The rows of each matrix lie in a flat space through zero, up to rounding. After each matrix: how many dimensions does the smallest such space have?
In the rows, zero is written as 128.

[[195 128 159 126 132 140 141 129 144 116 130 127 128 113 121  98 134 153
  143 113 139 109]
 [128 224 140 135 118 115  87 105 135 119 136 128 114 166 111  90 133 104
  154 137 130 153]
 [159 140 113 134 173 157 154 155 149 139 117 133 148 154 120 163 134 129
  154 149 143 118]
 [126 135 134 189 115 158 125 166 145 146 156 129 125 123 138 140 155 110
  140 131 122 116]
 [132 118 173 115 173 115 126 111  64 167 122 133 158 129 153 153  69 118
  166 125 146 122]
 [140 115 157 158 115 132 139 128 143 129 159 164 135 109 152  79 107 146
  145  83 137 135]
 [141  87 154 125 126 139 209 132 120 169 146 122 136 131 135 113 128 150
  118 147 121 123]
 [129 105 155 166 111 128 132 175 127 133 138 133 156 114 174 101 154 158
   81 104 127 131]
 [144 135 149 145  64 143 120 127 173 140 145 132 145 127 136 105 121 109
  120 121 103 111]
 [116 119 139 146 167 129 169 133 140 228 119 129 153  95 132 154 136 137
  148 159 144 117]
 [130 136 117 156 122 159 146 138 145 119 164 141 120 103 115 111 147 117
  157 136 139 134]
 [127 128 133 129 133 164 122 133 132 129 141 173  95 149  97  88 108 155
  143 114 139  99]
 [128 114 148 125 158 135 136 156 145 153 120  95 244 154 140 132 131 145
  148 135 121 141]
 [113 166 154 123 129 109 131 114 127  95 103 149 154 194 109 149 146 134
  149 150 100 120]
 [121 111 120 138 153 152 135 174 136 132 115  97 140 109 207 147 160 104
   99 184 119 113]
 [ 98  90 163 140 153  79 113 101 105 154 111  88 132 149 147 173 103 126
  139 122  97 115]
 [134 133 134 155  69 107 128 154 121 136 147 108 131 146 160 103 181 145
  158 120 115 130]
 [153 104 129 110 118 146 150 158 109 137 117 155 145 134 104 126 145 178
  116 121 147 101]
 [143 154 154 140 166 145 118  81 120 148 157 143 148 149  99 139 158 116
  173  94 124 122]
 [113 137 149 131 125  83 147 104 121 159 136 114 135 150 184 122 120 121
   94 192 141 120]
 [139 130 143 122 146 137 121 127 103 144 139 139 121 100 119  97 115 147
  124 141 169 114]
 [109 153 118 116 122 135 123 131 111 117 134  99 141 120 113 115 130 101
  122 120 114 183]]
 => 18

[[158 130 155 127 127 104 142 113 138 128 136 132 110 125 140 112 130 124
  147 136 137 134]
 [130 125 158 125 109 101 120 108 139 140 126 128 120 140 142 129 153 137
  156 116 139 136]
 [155 158 155 116 140 157 151 119 110 114 140 133 106 173 116 111 133 145
  120 147 131 128]
 [127 125 116 151 118 111 116 137 140 134 124 126 142 107 142 123 133 114
  134 117 130 118]
 [127 109 140 118 149 141 141 136 122 126 132 129 118 133 119 124 119 126
  131 134 121 137]
 [104 101 157 111 141 116 117 119 142 139 109 116 119 134 143 127 131 135
  142 115 132 142]
 [142 120 151 116 141 117 136 121 133 125 134 114 106 131 143 111 119 118
  119 138 130 142]
 [113 108 119 137 136 119 121 149 130 141 128 126 142 116 146 118 115 105
  119 121 114 128]
 [138 139 110 140 122 142 133 130 133 112 133 115 132 116 103 141 121 135
  104 137 127 117]
 [128 140 114 134 126 139 125 141 112 129 132 129 131 132 138 117 124 114
  117 129 122 125]
 [136 126 140 124 132 109 134 128 133 132 146 137 133 147 142 115 124 123
  112 142 117 134]
 [132 128 133 126 129 116 114 126 115 129 137 134 120 145 124 120 139 115
  134 126 129 130]
 [110 120 106 142 118 119 106 142 132 131 133 120 140 124 138 132 128 114
  111 126 114 130]
 [125 140 173 107 133 134 131 116 116 132 147 145 124 215 120 121 154 156
  120 138 118 137]
 [140 142 116 142 119 143 143 146 103 138 142 124 138 120 110 126  97 105
   96 119 109 105]
 [112 129 111 123 124 127 111 118 141 117 115 120 132 121 126 145 138 144
  124 131 138 132]
 [130 153 133 133 119 131 119 115 121 124 124 139 128 154  97 138 128 149
  126 128 124 109]
 [124 137 145 114 126 135 118 105 135 114 123 115 114 156 105 144 149 160
  124 132 141 132]
 [147 156 120 134 131 142 119 119 104 117 112 134 111 120  96 124 126 124
  146 119 147 105]
 [136 116 147 117 134 115 138 121 137 129 142 126 126 138 119 131 128 132
  119 134 126 134]
 [137 139 131 130 121 132 130 114 127 122 117 129 114 118 109 138 124 141
  147 126 135 121]
 [134 136 128 118 137 142 142 128 117 125 134 130 130 137 105 132 109 132
  105 134 121 120]]
 => 12

[[192 117 176 121 139 148 106 162 159 147 136 169 141 124  77  85 158 134
   97 144  91 129]
 [117 153 148 110 115 127 135 141 114 112 136 164 120 114  88 112 142 159
  134 148 146 141]
 [176 148 103 123 119 108 123 152 127 142 136 119 142 104 147  90 142 109
  111 124 115 150]
 [121 110 123 164 101 170 132  95 120 129 117 118 137 157 106 116 147 128
  122 144 115 124]
 [139 115 119 101  85 134 133 135  85 134 124  98 138  82 125 116 145  80
  124 140 139 165]
 [148 127 108 170 134 131 134 103 120 125 118 117 124 132 113 134 143 127
  123 133 140 113]
 [106 135 123 132 133 134 197 109  92 133 123 120 127 124 153 144 121 113
  138 105  99 133]
 [162 141 152  95 135 103 109 193 142 111 143 120 128 126 107  95 121 142
  127 135  87 140]
 [159 114 127 120  85 120  92 142 168 119 176 101 139  86 148 136 109 125
   98 101 101 147]
 [147 112 142 129 134 125 133 111 119 129 122 131 138 153  96 130 132 157
  139 137 112 126]
 [136 136 136 117 124 118 123 143 176 122 185  92 126 101 154 124 114 124
  100 111 119 141]
 [169 164 119 118  98 117 120 120 101 131  92 117 130  73 132 125 127 119
  149 127 149 143]
 [141 120 142 137 138 124 127 128 139 138 126 130 122 153 128 108 135 111
  108 145 120 121]
 [124 114 104 157  82 132 124 126  86 153 101  73 153 129 137 155 125 135
  115 128 110 130]
 [ 77  88 147 106 125 113 153 107 148  96 154 132 128 137 113 126 121 140
  137 139 113 124]
 [ 85 112  90 116 116 134 144  95 136 130 124 125 108 155 126 123  82 107
  118 144 149 143]
 [158 142 142 147 145 143 121 121 109 132 114 127 135 125 121  82 149 126
  114 125 154 121]
 [134 159 109 128  80 127 113 142 125 157 124 119 111 135 140 107 126 117
  106 119 153 161]
 [ 97 134 111 122 124 123 138 127  98 139 100 149 108 115 137 118 114 106
  203 114 116 156]
 [144 148 124 144 140 133 105 135 101 137 111 127 145 128 139 144 125 119
  114 189 110 112]
 [ 91 146 115 115 139 140  99  87 101 112 119 149 120 110 113 149 154 153
  116 110 190 127]
 [129 141 150 124 165 113 133 140 147 126 141 143 121 130 124 143 121 161
  156 112 127 118]]
 => 20

[[120  94 135 121 110 173 163 104 140 101 101 149 121  96 112  54 136  56
  177 137 210 199]
 [ 94 219 100 142 130 108 143 149 124 152 150 132 144  77 113  80 174 150
  134 182 133 116]
 [135 100 226 163 134 134 154 117 130 114 140 123  95 136 131 162 109 114
   98 164  55 221]
 [121 142 163 124 150 105 121 124 108 122 170 157 106 118 172 148 120 120
  159 144 122  73]
 [110 130 134 150 188 145 130 148 106 131 154 138 116 112 163  84 164 127
  147 179 130 129]
 [173 108 134 105 145 160 121  77 112 126 105 115 115 158 143 189 117 122
  133  95 142 139]
 [163 143 154 121 130 121 150  96 115 133 127 131 101 108 138 190 122 121
  101 132 126 126]
 [104 149 117 124 148  77  96 176 122 122 158 136 144 130 150 124 126 167
  123 132  99  31]
 [140 124 130 108 106 112 115 122 139 113 109 120 142 147 109 152 103 136
  116  95 121 114]
 [101 152 114 122 131 126 133 122 113 138 167 169 113  93 165  93 143  98
  199 145 184  77]
 [101 150 140 170 154 105 127 158 109 167 201 151 105 118 161 115 143 137
  131 173  80  95]
 [149 132 123 157 138 115 131 136 120 169 151 122 117 140 114 146 129 140
   71 136  75 129]
 [121 144  95 106 116 115 101 144 142 113 105 117 171 148  88  91 124 145
  128 102 135 105]
 [ 96  77 136 118 112 158 108 130 147  93 118 140 148 162 115  50 111  89
  199 105 161 164]
 [112 113 131 172 163 143 138 150 109 165 161 114  88 115 205 191 155 169
  114 167  88 132]
 [ 54  80 162 148  84 189 190 124 152  93 115 146  91  50 191  93 151  76
  230 175 219 234]
 [136 174 109 120 164 117 122 126 103 143 143 129 124 111 155 151 152 154
  127 145 134  73]
 [ 56 150 114 120 127 122 121 167 136  98 137 140 145  89 169  76 154 142
  204 156 174  93]
 [177 134  98 159 147 133 101 123 116 199 131  71 128 199 114 230 127 204
   32 101  20 143]
 [137 182 164 144 179  95 132 132  95 145 173 136 102 105 167 175 145 156
  101 179  77  83]
 [210 133  55 122 130 142 126  99 121 184  80  75 135 161  88 219 134 174
   20  77 106 130]
 [199 116 221  73 129 139 126  31 114  77  95 129 105 164 132 234  73  93
  143  83 130 153]]
 => 9

[[131 117 188 162 110 134 153 130 116 114  94 155 156 154 126 112 213 110
  121 142 129 153]
 [117 126 130 113 120 121 107 130 105 147 131 108 121 137 132 137 132 136
  151 141 126  99]
 [188 130 216 181  81 171 190 126 128 102 106 104 164 157 138  92 210 117
   90 175 166 165]
 [162 113 181 165 121 144 147 141 145  86 122 138 142 120 126 103 153 113
  118 140 130 143]
 [110 120  81 121 160 109 119 134 156 108 132 136 119 105 121 141  87 111
  130  94 106 128]
 [134 121 171 144 109 143 137 125 113 132 117 150 144 147 127 112 175 125
  118 142 137 149]
 [153 107 190 147 119 137 133 144 123 101 124 147 121 115 124  96 171 101
  148 133 140 130]
 [130 130 126 141 134 125 144 128 143 113 117 134 138 128 127 130 135 123
  117 123 122 139]
 [116 105 128 145 156 113 123 143 154  88 118 171 131 107 115 123 128  99
  132  97 100 141]
 [114 147 102  86 108 132 101 113  88 190 149  90 112 147 138 144 105 163
  141 149 145  99]
 [ 94 131 106 122 132 117 124 117 118 149 113 149 142 150 126 145 142 134
  118 119 113 141]
 [155 108 104 138 136 150 147 134 171  90 149 106 124 104 125 111  88  90
   94 106 140 162]
 [156 121 164 142 119 144 121 138 131 112 142 124 131 119 129 113 117 139
  128 149 129 118]
 [154 137 157 120 105 147 115 128 107 147 150 104 119 128 136 118 115 158
  138 162 147 104]
 [126 132 138 126 121 127 124 127 115 138 126 125 129 136 130 130 139 138
  135 139 129 119]
 [112 137  92 103 141 112  96 130 123 144 145 111 113 118 130 150  76 153
  149 128 112  90]
 [213 132 210 153  87 175 171 135 128 105 142  88 117 115 139  76 164 115
  123 165 191 137]
 [110 136 117 113 111 125 101 123  99 163 134  90 139 158 138 153 115 164
  133 161 116  94]
 [121 151  90 118 130 118 148 117 132 141 118  94 128 138 135 149 123 133
  121 126 134 124]
 [142 141 175 140  94 142 133 123  97 149 119 106 149 162 139 128 165 161
  126 178 137 113]
 [129 126 166 130 106 137 140 122 100 145 113 140 129 147 129 112 191 116
  134 137 150 142]
 [153  99 165 143 128 149 130 139 141  99 141 162 118 104 119  90 137  94
  124 113 142 157]]
 => 7

[[ 92 133 129 134 140 147 152 122 111 121 129 108 131 115 113 148 101 135
  134  97 119 127]
 [133 123 116 138 124 103 142 123 140 117 112 126 113 144 138 113 121 136
  149 127 126 169]
 [129 116 130 139 124 122  94 123 153 115 109 145 120 120 134 107 182 127
  124 143  95 110]
 [134 138 139 177 160 134 128 166 106 119 101 124 122 132 137 102 183 163
  127 132 127 131]
 [140 124 124 160 163 154 121  99 123 118 108 120 139 125 128 121 139 138
  120 140 102 133]
 [147 103 122 134 154 158 140 113 141 136 129 103 147 136 105 122 122 117
  117 148 111 113]
 [152 142  94 128 121 140 117 144 130 131 151 140 126 131 129 115 152 121
   99 124 144  90]
 [122 123 123 166  99 113 144 217  88 118 128 151 102 136 129 126 150 127
  109  88 115 107]
 [111 140 153 106 123 141 130  88 108 124 115 145 134 103 137 148 105  96
  154 119 144 176]
 [121 117 115 119 118 136 131 118 124 120 129 117 119 107 133 134 133 132
  132 121 141 138]
 [129 112 109 101 108 129 151 128 115 129 148 125 129  97 113 148  69 120
  121 136 145 132]
 [108 126 145 124 120 103 140 151 145 117 125 196 120 124 118 131 199  91
  151 137  78 122]
 [131 113 120 122 139 147 126 102 134 119 129 120 147 111 114 122 131 146
  126 130 114 108]
 [115 144 120 132 125 136 131 136 103 107  97 124 111 129 138 131  74 136
  121 105 144 148]
 [113 138 134 137 128 105 129 129 137 133 113 118 114 138 133 127 134 109
  137 123 130 139]
 [148 113 107 102 121 122 115 126 148 134 148 131 122 131 127 134 144 119
  119 153 132 105]
 [101 121 182 183 139 122 152 150 105 133  69 199 131  74 134 144 140 140
  154 134  82 135]
 [135 136 127 163 138 117 121 127  96 132 120  91 146 136 109 119 140  93
   90 111 115  99]
 [134 149 124 127 120 117  99 109 154 132 121 151 126 121 137 119 154  90
   94 163 122 121]
 [ 97 127 143 132 140 148 124  88 119 121 136 137 130 105 123 153 134 111
  163 103  95 141]
 [119 126  95 127 102 111 144 115 144 141 145  78 114 144 130 132  82 115
  122  95 151 139]
 [127 169 110 131 133 113  90 107 176 138 132 122 108 148 139 105 135  99
  121 141 139 121]]
 => 17

[[147  98  80 162  85 135 167 126 119  87  96 119 162 122 103 102 104  96
   88 143 138 144]
 [ 98 193 185 134 157 151  67 134 180 156 144 139 115 129 157 128 123 158
  175 117 110 137]
 [ 80 185 189 122 187 149  45 130 190 178 157 150 124 137 162 117 146 182
  221 101 101 142]
 [162 134 122 126  90 132 138 139 111  99 102 107 120 127 121 161  95  93
   55 135 164  95]
 [ 85 157 187  90 201 113  83 121 144 193 185 152  91 133 161 137 179 187
  220 110  90 133]
 [135 151 149 132 113 110 170 123 105 125 148 125  80 108 132 145 123 116
   98 159 106 136]
 [167  67  45 138  83 170  89 148 142  73  38 103 232 161  95 116  85  88
   72  87 217  84]
 [126 134 130 139 121 123 148 124 124 124 135 130 118 119 127 122 126 124
  124 142 113 143]
 [119 180 190 111 144 105 142 124 114 156 175 133  51 110 152 164 140 141
  129 151  95 128]
 [ 87 156 178  99 193 125  73 124 156 184 170 149 110 137 157 129 168 182
  216 104 100 133]
 [ 96 144 157 102 185 148  38 135 175 170 136 142 151 153 151 125 151 174
  208  81 135 114]
 [119 139 150 107 152 125 103 130 133 149 142 132 115 134 140 143 142 145
  150 116 128 116]
 [162 115 124 120  91  80 232 118  51 110 151 115  58 100 116 164 130  92
   49 180 112 125]
 [122 129 137 127 133 108 161 119 110 137 153 134 100 116 130 127 143 133
  135 146 100 145]
 [103 157 162 121 161 132  95 127 152 157 151 140 116 130 146 125 143 157
  176 119 108 137]
 [102 128 117 161 137 145 116 122 164 129 125 143 164 127 125  77 130 144
  178 126 103 171]
 [104 123 146  95 179 123  85 126 140 168 151 142 130 143 143 130 165 167
  192  99 122 119]
 [ 96 158 182  93 187 116  88 124 141 182 174 145  92 133 157 144 167 175
  197 112 102 125]
 [ 88 175 221  55 220  98  72 124 129 216 208 150  49 135 176 178 192 197
  217 105  94 105]
 [143 117 101 135 110 159  87 142 151 104  81 116 180 146 119 126  99 112
  105 102 175 102]
 [138 110 101 164  90 106 217 113  95 100 135 128 112 100 108 103 122 102
   94 175  93 171]
 [144 137 142  95 133 136  84 143 128 133 114 116 125 145 137 171 119 125
  105 102 171  76]]
 => 4
